All rows are made from the same 12 directions, up to rounding. Whole rows:
array([[ 1.721,  1.196,  1.494,  1.308,  2.199, -1.165, -0.759, -0.238,
         2.383,  0.237,  0.097,  4.466, -0.069,  0.252, -2.931,  1.622,
        -1.322,  2.468,  2.826, -2.410, -1.554, -4.182,  4.049,  0.223,
         1.737],
       [ 2.538, -0.420, -5.099, -3.624, -1.983,  2.177, -0.600, -3.000,
        -2.956, -0.622, -2.579,  0.037, -2.922, -2.315, -0.997, -0.829,
         0.939, -0.772, -1.544, -1.803,  1.072,  0.251, -5.541, -0.203,
         2.374],
       [ 0.175, -0.584, -3.316, -1.023, -3.228,  0.022,  1.501, -2.939,
        -0.365,  0.182, -1.154,  0.193,  1.702, -0.464, -1.778,  4.439,
        -0.577, -0.428,  1.207,  1.613, -0.945, -0.047, -2.233, -0.209,
        -2.028],
       [ 0.107, -3.789, -0.904,  0.668,  2.249, -2.655,  0.273,  1.054,
         2.648, -0.571, -2.533,  3.498, -0.578,  1.296, -0.946, -2.165,
        -1.900,  0.461,  1.197, -2.154, -0.354,  0.801,  0.609,  1.922,
         0.357],
       [ 1.567,  3.711, -0.420, -0.349,  0.469,  2.073, -1.161, -1.708,
        -1.003,  0.764,  0.638,  2.597,  3.614,  2.516,  0.337,  0.663,
         2.505, -2.133,  2.839,  2.023,  1.566,  0.235,  2.730, -1.850,
        -0.339],
       [-0.261, -0.450, -0.169,  0.985, -1.689,  3.827,  2.552,  1.859,
         0.207, -1.357,  3.130, -0.860, -2.985,  4.228,  1.605, -1.063,
         1.277,  1.425, -1.673, -1.494, -1.614, -4.487,  0.082,  2.087,
        -2.629],
       [-1.161,  4.572, -0.800, -0.469,  2.078,  1.545, -0.261,  3.652,
        -0.202,  4.158, -1.394,  0.800, -2.290,  0.199,  1.788, -1.315,
        -0.300, -0.407,  1.009,  1.688,  3.222,  1.008,  1.018, -1.117,
         0.423],
       [ 0.522,  1.257, -2.369, -3.308, -1.125,  0.433, -2.220, -2.436,
        -3.015, -0.250, -1.891,  2.606,  0.965,  0.329, -0.822, -0.406,
         0.871,  1.682, -0.492, -1.660,  1.475,  0.027, -0.726, -0.709,
        -1.170],
       [-1.370,  2.402,  3.024,  2.527,  0.414, -0.233, -2.349,  0.330,
         2.158, -1.801, -0.807, -1.590,  2.435, -2.194,  0.151,  2.860,
        -2.178,  2.048, -1.504, -1.208, -1.369, -0.813,  1.295,  0.884,
         2.566],
       [ 2.149,  3.553,  0.086, -1.321, -1.344,  3.184, -0.307, -3.686,
        -0.198, -1.927, -2.840,  3.772,  0.735, -1.247, -0.595,  2.154,
        -1.952,  0.755,  1.116,  0.892, -0.122, -1.125, -0.040,  1.441,
         2.432],
       [-0.144,  0.857, -0.121, -3.338, -1.443, -1.004,  2.055,  0.126,
        -1.925,  2.357, -1.072, -0.398, -4.218, -5.241, -1.201,  0.935,
        -1.352,  0.471,  0.360,  1.669, -0.646,  2.172, -3.532, -0.716,
        -1.385],
       [-0.636, -2.402, -3.885, -0.863, -0.786, -0.737,  1.443, -1.088,
         0.737, -1.178, -3.744,  1.547, -1.050, -1.482, -1.314,  1.617,
        -2.135,  0.341, -0.979,  0.711,  0.714,  4.483, -5.401,  0.155,
         0.351],
       [ 0.724,  1.959,  0.153,  1.637, -0.766,  3.657,  0.796, -1.383,
         0.004,  0.432,  0.069, -2.553, -0.347,  0.352,  1.945,  0.834,
        -1.554, -1.547, -0.750,  3.959,  2.842, -2.697,  0.902,  0.342,
         4.856],
       [-0.196,  3.595,  1.457, -1.445,  0.308,  2.023, -0.603,  2.336,
        -0.480,  1.263, -1.804, -0.276, -3.415, -2.333,  1.906, -2.128,
        -1.316,  0.723, -0.551, -1.089, -0.076, -1.070,  0.081,  1.929,
         0.995],
       [ 0.182,  1.657,  0.791,  1.087, -0.585,  0.681,  0.595, -1.578,
        -0.454, -1.891,  3.688,  0.460,  0.025, -0.677, -2.918,  4.849,
         1.441,  3.015, -1.353,  0.357, -0.952,  0.049, -1.648, -3.566,
        -0.122]])

The start of a row, then its end:
[-2.355, -2.047, -2.506,  0.412, -0.699, -1.355, -0.922,  0.468,  0.145,
  0.207, -2.678, -3.395, -0.567, -1.690,  0.370,  0.651, -2.444,  1.198,
 -3.390, -0.454] | [ 1.887,  1.025, -3.044,  0.329,  1.949]
[-0.459,  1.230,  1.258, -0.051,  3.685, -3.376, -3.123,  0.757, -0.718,
  1.542, -0.360,  0.207,  0.009, -3.423, -1.559, -0.513,  0.112,  1.027,
 -0.734, -0.215] | [ 2.796,  3.671,  0.046, -3.978,  3.460]
[-0.842,  0.745,  0.732,  1.979,  3.456, -0.280, -1.113,  0.098,  2.074,
 -1.783, -2.264,  4.432,  2.515,  2.083,  0.351, -0.447, -1.564,  0.727,
  0.014,  1.821] | [ 3.297,  4.643,  1.101, -0.952,  2.605]
[-1.825,  3.084, -0.780, -0.336, -0.748, -0.079, -0.949,  0.215,  0.213,
  1.970, -2.396,  0.834,  2.860,  0.309,  0.559,  2.464, -1.494,  0.472,
  1.390,  1.529] | [ 0.976,  0.269,  1.672,  0.152, -1.805]
[-0.134,  4.019,  0.498, -2.432,  0.489, -1.893, -1.973, -0.932, -2.231,
  3.312, -0.865,  1.239,  2.457, -2.819, -1.067,  1.696,  0.786, -0.696,
  2.583,  2.208] | [ 1.462,  2.800,  1.303, -3.216, -1.231]
[-1.123,  2.917,  2.546, -0.767,  3.088, -0.381, -0.937,  4.917,  0.188,
  1.631,  0.253,  1.968, -2.140, -0.063,  1.465, -3.669,  1.312,  0.636,
  0.713, -1.937] | [-0.389,  2.439,  1.452, -0.158, -2.406]
[ 1.549, -1.076,  3.685, -0.885, -0.953, -0.603, -0.934, -1.846, -1.040,
 -3.803,  2.176, -1.078,  0.740, -2.714, -0.650, -0.733,  1.903,  0.037,
 -1.145, -2.566] | [-4.058,  0.727, -1.097,  0.584, -0.560]
[ 2.134,  6.375,  0.141, -1.076, -0.947,  4.489,  0.899, -1.832, -0.650,
  0.157, -0.660,  1.982, -1.181, -2.697, -0.439,  3.420, -0.131, -0.663,
  1.578,  2.861] | [ 0.050,  0.429, -1.510, -1.084,  2.226]
[-0.435,  1.534,  0.307,  1.351,  0.680,  0.669, -2.408,  1.152,  2.451,
 -1.278, -2.518,  1.253,  2.564,  1.335,  1.103, -0.184, -0.999,  0.509,
  0.503, -3.340] | [-1.582, -1.744,  2.302,  2.982,  0.326]
[ 0.304,  4.239,  4.088,  1.156, -1.756,  4.333,  0.287, -0.392,  0.523,
 -2.349,  1.182, -1.343,  0.777, -0.370,  2.313,  1.357, -0.569,  0.215,
 -0.636,  0.936] | [-2.227, -2.627,  1.616,  2.404,  0.676]
[-1.301,  0.304,  0.959,  0.562,  0.074,  0.948,  2.800,  1.974,  1.822,
 -1.827,  0.365,  3.544, -1.939,  1.537, -0.347,  1.043, -0.901,  2.688,
 -0.089, -0.132] | [-1.983,  1.770, -1.250,  1.017, -3.510]
[-1.588,  2.080,  3.426,  2.065,  0.318,  1.949, -1.555,  0.869,  0.342,
 -4.107,  1.834, -2.027,  1.802, -0.068,  1.851,  0.415,  1.160,  1.363,
 -3.806, -0.617] | [-0.716,  2.755, -1.163, -0.417,  0.628]
[ 3.156, -0.181,  3.431, -2.116,  1.360,  1.046,  0.096, -0.362, -0.838,
 -2.031,  0.661,  3.582, -0.942,  0.437,  1.199, -5.649,  2.200, -2.261,
  2.115, -1.456] | [-2.108,  1.077,  1.612,  2.013, -0.810]
[-1.528,  1.178, -0.869,  2.727,  1.665, -0.106,  1.622,  5.474,  3.336,
  3.511,  0.605, -2.390, -1.415,  0.379,  1.192,  0.750,  0.366, -2.521,
  1.951,  0.443] | [-1.168,  0.521,  0.270,  0.055, -1.145]
[ 0.535, -3.056, -3.452, -0.743, -0.711, -1.358, -0.005, -1.579, -0.958,
 -1.078,  0.821,  0.391,  0.233,  0.661, -2.407,  1.018,  2.074,  0.457,
 -0.860, -1.821] | [-0.313,  1.229, -3.146, -1.948, -1.314]
[ 1.239,  4.909, -1.432, -2.711, -2.236,  4.560,  0.024, -2.332, -2.960,
  2.384, -2.356, -0.283,  0.268, -0.346,  2.654, -0.272, -0.469, -2.769,
  1.297,  4.494] | [ 3.380, -1.018,  0.545,  0.470,  1.522]
[-3.468, -1.922,  1.866,  1.642, -1.155, -1.271,  3.700,  4.164,  0.260,
  2.995,  3.544, -6.651, -2.511, -0.474,  2.194,  0.133, -0.347, -1.086,
 -1.345,  3.649] | [-0.417,  0.525, -0.585, -0.307, -3.295]
[-1.228,  1.210, -2.868, -3.322, -2.466,  0.219, -2.149,  0.072, -1.692,
 -0.672, -4.369, -1.764, -1.428, -4.612,  0.107,  0.544, -0.918,  1.547,
 -2.939, -3.759] | [-1.344,  2.079, -5.618,  1.495, -0.842]
[ 1.341,  1.814,  3.090, -0.952, -3.485,  1.302, -0.870, -3.970,  0.334,
 -2.947, -1.683,  1.186,  4.473, -1.049,  0.328,  2.341, -1.745,  0.064,
  1.926, -0.670] | [-4.361, -3.508,  2.868,  4.317, -1.389]
[-0.582,  0.631,  2.158,  0.287, -1.932, -0.537, -0.029, -2.147, -0.809,
 -1.918,  1.499, -2.531, -1.110, -4.546, -2.327,  4.519, -1.743,  3.886,
 -3.157, -0.037] | [-1.426, -1.176, -2.367, -1.318,  1.871]
[ 2.567,  0.409,  0.871,  1.096,  0.331,  4.033,  4.285,  2.446,  1.416,
  0.398,  3.897,  0.908, -4.140,  3.223,  1.284, -2.212,  2.520, -2.790,
  2.659,  0.488] | [-2.587, -3.130,  1.135,  1.548, -1.479]
[ 1.234,  0.190,  1.570,  0.053,  1.125, -0.216,  1.147, -1.046,  0.004,
 -2.473,  3.078,  4.750, -0.716,  0.912, -3.100,  1.583,  1.775,  2.819,
  0.511, -0.744] | [-1.513,  1.315, -0.411, -2.483, -1.631]
[ 2.474, -1.365, -2.724, -2.114, -1.914,  1.923, -1.363, -3.743, -0.752,
 -2.833, -3.999,  1.433,  0.715, -0.301,  0.288, -1.568, -0.791, -1.084,
 -0.434, -2.395] | [-0.437, -1.217, -1.919,  3.260,  2.312]
